The rows come from 4 hidden closed curves, with some noise, and rows from the same curve form a group. Each curve winds through 6 dimensions. The rows are also pushed far along 4 directions, which tell nothing about the answers.
Some rows, each with its group after it:
[ 13  26   0  17  12  -6  25  -1 -43  45 -20   8  12  63  23 -30  13   0]	Z202
[ 14  38 -37 -11 -21 -19  23  -3  -5   4   0   8   3  19  17   7  -2 -13]	Z202
[-11 -19  -6 -14  16  10 -16  -3 -13   2   4  -2  -1  -3  -1  -3 -13   6]	Z857
[ -5  25 -45 -14  10  -8  -2 -11 -30  -1  13  18  -8   8  -8   7 -28  -5]	Z341
[-11  30 -27 -15  32 -40  16  -6 -52   1 -18  40 -10  22  26  -2 -15  -1]	Z202
[ -6  16 -14  28  28 -23   5 -21 -62 -10   6  24  -8   3  16   1   1   6]	Z857
[ -1   5   4   6   5 -32   6 -13 -10 -35   6  34 -19 -22  12  27  -3  -4]	Z857
[ 15 -19  21 -18  -1  20  -6 -13  -4  11  15   4   1  23  -6  10 -22  -3]	Z341
[  2  13 -27  15   4 -24  25  12  22  -8   1  14  -8  -9  19  -2  27 -15]	Z183
[  9  16  -6   0 -10  -9  12   9   4  18 -26 -20  18  24   1 -26  18   5]	Z341
[ 10 -16  36   8   4  10 -16  -4   4 -17  -7 -17 -17 -38  -2  10  17  13]	Z183
[-27 -29   0 -29  12   2 -34  -2   9 -28   8  10 -29 -55  -9  21 -29  -2]	Z202
[ 20  28 -40   5   3 -41   8  -5  23 -21   0   0 -43 -45   9  10  38 -10]	Z341
[-13  10 -12   2  20 -22   3  -3 -37  -1 -16  18 -10  -1  16  -9  -4  -1]	Z857
[-14   3  18  11   3  -1   1  14  15 -18  -7   6   1 -19 -18   1  -1  -1]	Z857
[ -2  -6   9  48   1  20  -3   9  18   0  15 -33  -2 -39   4  -5  47   4]	Z183
[-36 -41  21  44  10  12 -15  11  24  -6  21 -20   4 -46  11  -4  32   3]	Z183
[ 17   0  14   4   2  21   3   4   3  37  -5 -19   7  32  -7 -20  12   2]	Z202
[  6   8  -8 -30  -4  -8   2   2  -2  15 -19  -7   1  15   6 -11  -7  -6]	Z202
[ 12 -10   7 -38   4  17 -22 -12  -8  -4   1  17 -27   0 -26  17 -41   3]	Z183
[ 29  -6  25 -37 -22  13  -1   8  48  17 -15 -26  10  23 -28  -8  -3  -2]	Z857
[ 24  31 -19  15  -3   0  22  -4 -36  47 -13   9  -9  51  19 -27   9 -13]	Z183
[-18 -14  -3  -1  -5 -10 -20  -4   7 -29   7   0 -26 -60   6  18  -1  -5]	Z183
[ -4 -44  25  -7  -5  39 -25  -6  30 -16  36  -5   4 -16 -21  29 -19  11]	Z857
[-38 -27   2 -28   5  29 -26  -2 -12 -26  25  31  13  -4 -27  32 -70  15]	Z202
[ 28  -5  20 -14 -12  32  -1  -1  18  35   2 -25  19  49 -25 -14  -5   4]	Z857
[ 35  37 -13 -25 -25  -1   9   1  10  18 -18   3 -20  23 -18  -3  -9 -11]	Z202
[  1  16 -27  -2   0 -45  -3 -14  15 -48  13  18 -42 -63   6  32   9 -13]	Z202
[-14   0  -7  -3  17   1  -2  -2 -38  12  -9  12   5  19   5 -14 -16   4]	Z857
[ 24 -12  10  -5 -14  26  -7  -5  15  15   4 -51  29  16 -20 -14  13   9]	Z857
[ 14  16  -1 -36  19 -26 -12 -20 -12 -36  -3  11 -25 -24 -16  30 -17  13]	Z183
[ 24  35 -12 -19  -7 -18   4 -19 -41  20 -21   0 -13  28   8  -8  -8  -3]	Z183
[-16 -10  -1 -24  17  -5 -12   2  -5  -7  -8   8  -9 -14   0   3 -17   2]	Z202
[  7  -4  33  15 -13 -14   0   9  47 -15 -11 -23  -5 -34  -5   1  37   1]	Z341
[  6  15 -33 -41   1 -12   1 -15 -10  13  11 -11  23  35  -6   0 -24  -2]	Z202
[-12 -14   7  27   8  -2  13  10  16 -15  12   9  12 -12  17   7  22   4]	Z183
[  3   1  -8   4  12  11 -12   0  23 -11  19 -17 -11 -29 -24   9  10   6]	Z183
[ 55  50 -28 -28 -24 -34  18 -13  18  25 -18 -17 -22  27  -3 -11  19 -18]	Z341
[-14 -35  16   4  18  31  -2   3 -29  16   1  11  35  47   8 -13 -18  25]	Z341
[ -7 -13  20 -25  11 -25  -8  -9   2 -30  -4  24 -10 -12  -4  22 -20   7]	Z341
[ 13   9  -4  21 -19   1   4  -7   5  11  11 -20  -4  -7  16   2  26  -6]	Z183
[-21   5   7  37  21 -21   0   6  -9 -35  -7  16 -12 -41  -7   1  17   8]	Z202
[ 36  46 -27 -30 -35 -28   7 -11   0  28 -25  -9 -20  30  -6 -15  -4 -18]	Z341
[ -3 -10  -5 -20  16 -14 -10 -15   9 -42  28  27 -21 -33 -10  41 -22  -1]	Z341
[ 31  -5  -1 -37  -6   2 -17  -4  66 -18  15 -33 -17 -32 -43  18   8   0]	Z857
[  5  18  18  -6   0 -53  -2  -3  41 -40 -13  -2 -35 -62  -9  18  27 -11]	Z341
[ 17  20   1  11   9  20  23  -3 -31  47   3  -6  40  82  -1 -23  -1   6]	Z341
[  9 -19   0 -55 -22  27  -4   3  22  18   3 -12  38  50 -12   2 -39   7]	Z857

New rows. What belongs after each?
[  8 -39   7 -29 -22  39 -12   4  30  18  10 -34  33  21   0  -2 -10   9]	Z857
[ 32   5   0 -45  -7  -1  -1 -19   2   9   8   5  -7  31 -12  14 -27  -9]	Z341
[-25 -29  40  33  20  19 -10   0 -42  12  -6  17  11  17   2 -15 -10  15]	Z202
[-20   0  -9 -14  15 -24 -10   0   7 -32   1  -5   3 -36  -7  12  -2   9]	Z183
[ -3  -5  -7 -14  27  -1  -7   6  12 -12  -1  14 -21 -16 -23   2  -7   2]	Z183
[ -1   0   6 -13   0   9 -20 -10 -23  12  -7 -14  -5   0  -9  -7 -14   5]	Z183
[-27 -40  13  17   8  41 -31  -2  -7  -2  28  12  -5 -12 -16  12 -25  17]	Z341
[-36 -15   8  53   3  -2  -6  21  13 -23  -7 -12   0 -60  13  -9  38   8]	Z341
[-20 -14   2  29  20   7  10  -1 -34  16  16  26  -1   9  54   5   9  -2]	Z202
[-19 -30  22  53  19   7  12  15  12 -25  14  -3  16 -35  31   5  44  10]	Z341
[ -4  10  -9 -43   9   9 -22  -5  -3 -18   6  35 -29  -4 -47  26 -58   5]	Z202
[ -1   5  -4 -40  29   6 -20 -14 -15 -31  15  14  -2  -3 -40  31 -44  24]	Z183
[ 10  33 -45 -19   9 -39  19  -7   4 -10   8  16 -23 -14  31  21  12 -15]	Z202
[-15 -18   7  32  -7  31   0   9   9   2  24  -4  13 -11  15   9  10   2]	Z202
[-19  31 -31 -15  30 -35  -5 -17 -63  -7  -8  31 -15   5   4   2 -28   4]	Z183
[-28 -14  20  42  18 -13   9   4 -21 -26   2  15  14 -22  37  10  23  13]	Z183
[-21  -8 -19   6   5  -5 -10  -8 -17 -26  20  22 -17 -35  11  22 -14  -4]	Z857
[ -8   9  -6  19   5 -16  21   3 -10  -4   2   7  25  15  26   0  16   5]	Z183
[ 25  15   2 -10  14 -10  16 -16 -24  17   5  17   2  49   7   2  -7   0]	Z341
[-30  18   9  -2  24 -15 -10 -11 -37 -13   9  34  -5   3 -22  14 -41   0]	Z341
[-18 -12  -1  38  -9   6   8   8 -17  21  -3   9  -1   3  37 -19  14 -14]	Z183
[-28 -35  24  -6   1  15 -25  -7 -12 -22  15  10   8 -18  -1  24 -30  14]	Z183
[ -1 -23   1 -33   4  33  -8   1   9  -2  21  30   9  32 -28  19 -53   6]	Z183
[-19 -33  25  29 -20  52 -19  17  10  18   4 -31  16 -13 -11 -19   4   2]	Z202
[-19 -11  -4  25  18  11 -19  -9 -21 -17  25  14 -20 -34  -8  15  -9   2]	Z857
[ 11 -38  24  -5  -7  33 -25  -7  21   9  15 -21 -12 -13 -11   4   1   3]	Z857
[ 20   8   9 -26   1 -19   5 -15 -16  -2 -15  -1  11  28  -7  -3 -11   6]	Z857
[  9 -40  46  10 -16  29 -22   0  29  13  -1 -37   1 -13 -16 -14  17   3]	Z202
[  7   1  11   4  -3  -7 -10   0  28 -25  -2  -8 -13 -32 -32   7   8   4]	Z202
[ 16  -8  34  18 -25  10  10  14  37  20 -18 -38  26  16   2 -22  38   7]	Z341
[-39  11  -2  54  41 -19   7  -5 -85   5  -8  31  -2   1  41 -14  10   9]	Z183
[ -9   7  12  40   4  -8  19   1 -17 -13   9  29   7   5  21  11   9  -1]	Z857
[-18  21  -8  18  26  -9   1   0 -29  -7   2  31 -16  -5 -13   1 -12  -3]	Z857
[ -9  -5  -8 -34  19 -12 -12  -4  20 -30  12  -3   8 -17 -30  18 -19  11]	Z202
[ -7  20 -26 -30   1 -40   0  -9  -9 -27  -3  49 -41 -21  10  27 -32 -17]	Z857
[ 30  13 -16 -40   3 -11  -6 -11  34 -12  13 -11 -14  -5 -34  18  -5   0]	Z857
[  4 -10  10  31   1   8   8  -3 -36  33 -11  -4   2  25  37 -24  21  -1]	Z857
[  7   4  22  34  -7  17   0  -1 -13  16  -1  -8  -1   9  -9 -14  10  -3]	Z857
[ 11  -3  15  30   7   4  21  19  11  19 -22  -9   2   8  16 -28  43  -3]	Z183
[  5 -19  14  19  -2  29  -5  -3  -1  15  20   9  -7  12   4   6  -2   0]	Z183
[-40 -15  12  -8  22   6 -17   7 -10 -30   4  26   7 -19 -27  13 -39  10]	Z857
[-33 -44   7  -1   1  14 -30   7  26 -22  16   6 -24 -59  -8  13 -14  -7]	Z183
[  1   3 -28  -9   9 -32  15  -4  -8 -13  -1  12  -1  -5  40  10  14  -1]	Z857
[  6  51 -38 -39  24 -35   8 -15 -26  -3   2  20  -3  26 -28   7 -33  -5]	Z341
[-15 -50  24  12   3  22 -11  -6  -7 -11  21   3  16  -6  24  15  -4  14]	Z857
[-10  22 -12 -15  20  -7  -8  -6  -9  -7  10   5  -3  -3 -32   6 -24  -1]	Z341
[  7 -11  20 -17   0  -9  -3 -13 -15 -12  -7   7  10  13  -2   7 -17   7]	Z857
[ -9 -62  25   5 -13  28 -29   8  50 -29  14 -14 -15 -62  -2  17  12  10]	Z341
[  3 -45  32  14 -12  44  -9  10  42  20  22 -32   5 -14  18   3  26   0]	Z202
[ -4  -1 -14 -28   5   6  -8  -2  10  -2  13 -18  26  13 -26   2 -20   8]	Z202
[ 15  24 -26 -43  16  -4  -9 -16 -13  12   8  12 -15  29 -30   7 -37  -1]	Z202
[-33 -24  11  -4  26  11 -32   0 -14 -18   4   0 -12 -40 -19   5 -20  13]	Z183
[  2 -17  11   1 -26  45 -17   5  22  20  15 -34  11  -2 -22  -8  -7  -7]	Z341
[ 36  30 -24 -40 -41 -13   8  -5  45   0   2 -26   7  13 -20  10  -1 -11]	Z341
[ -5  27 -27 -21   7 -55   8  -6 -21 -27 -24  29 -26 -23  16   7  -8 -12]	Z857
[ 10  -6  12   0 -17   9  25   7  -9  30 -15  -5  43  62  32 -17   6   5]	Z857
[-17 -42  23  16  -7  33 -11  -7 -17  24  21 -16  34  25  17  -9  -8   5]	Z202
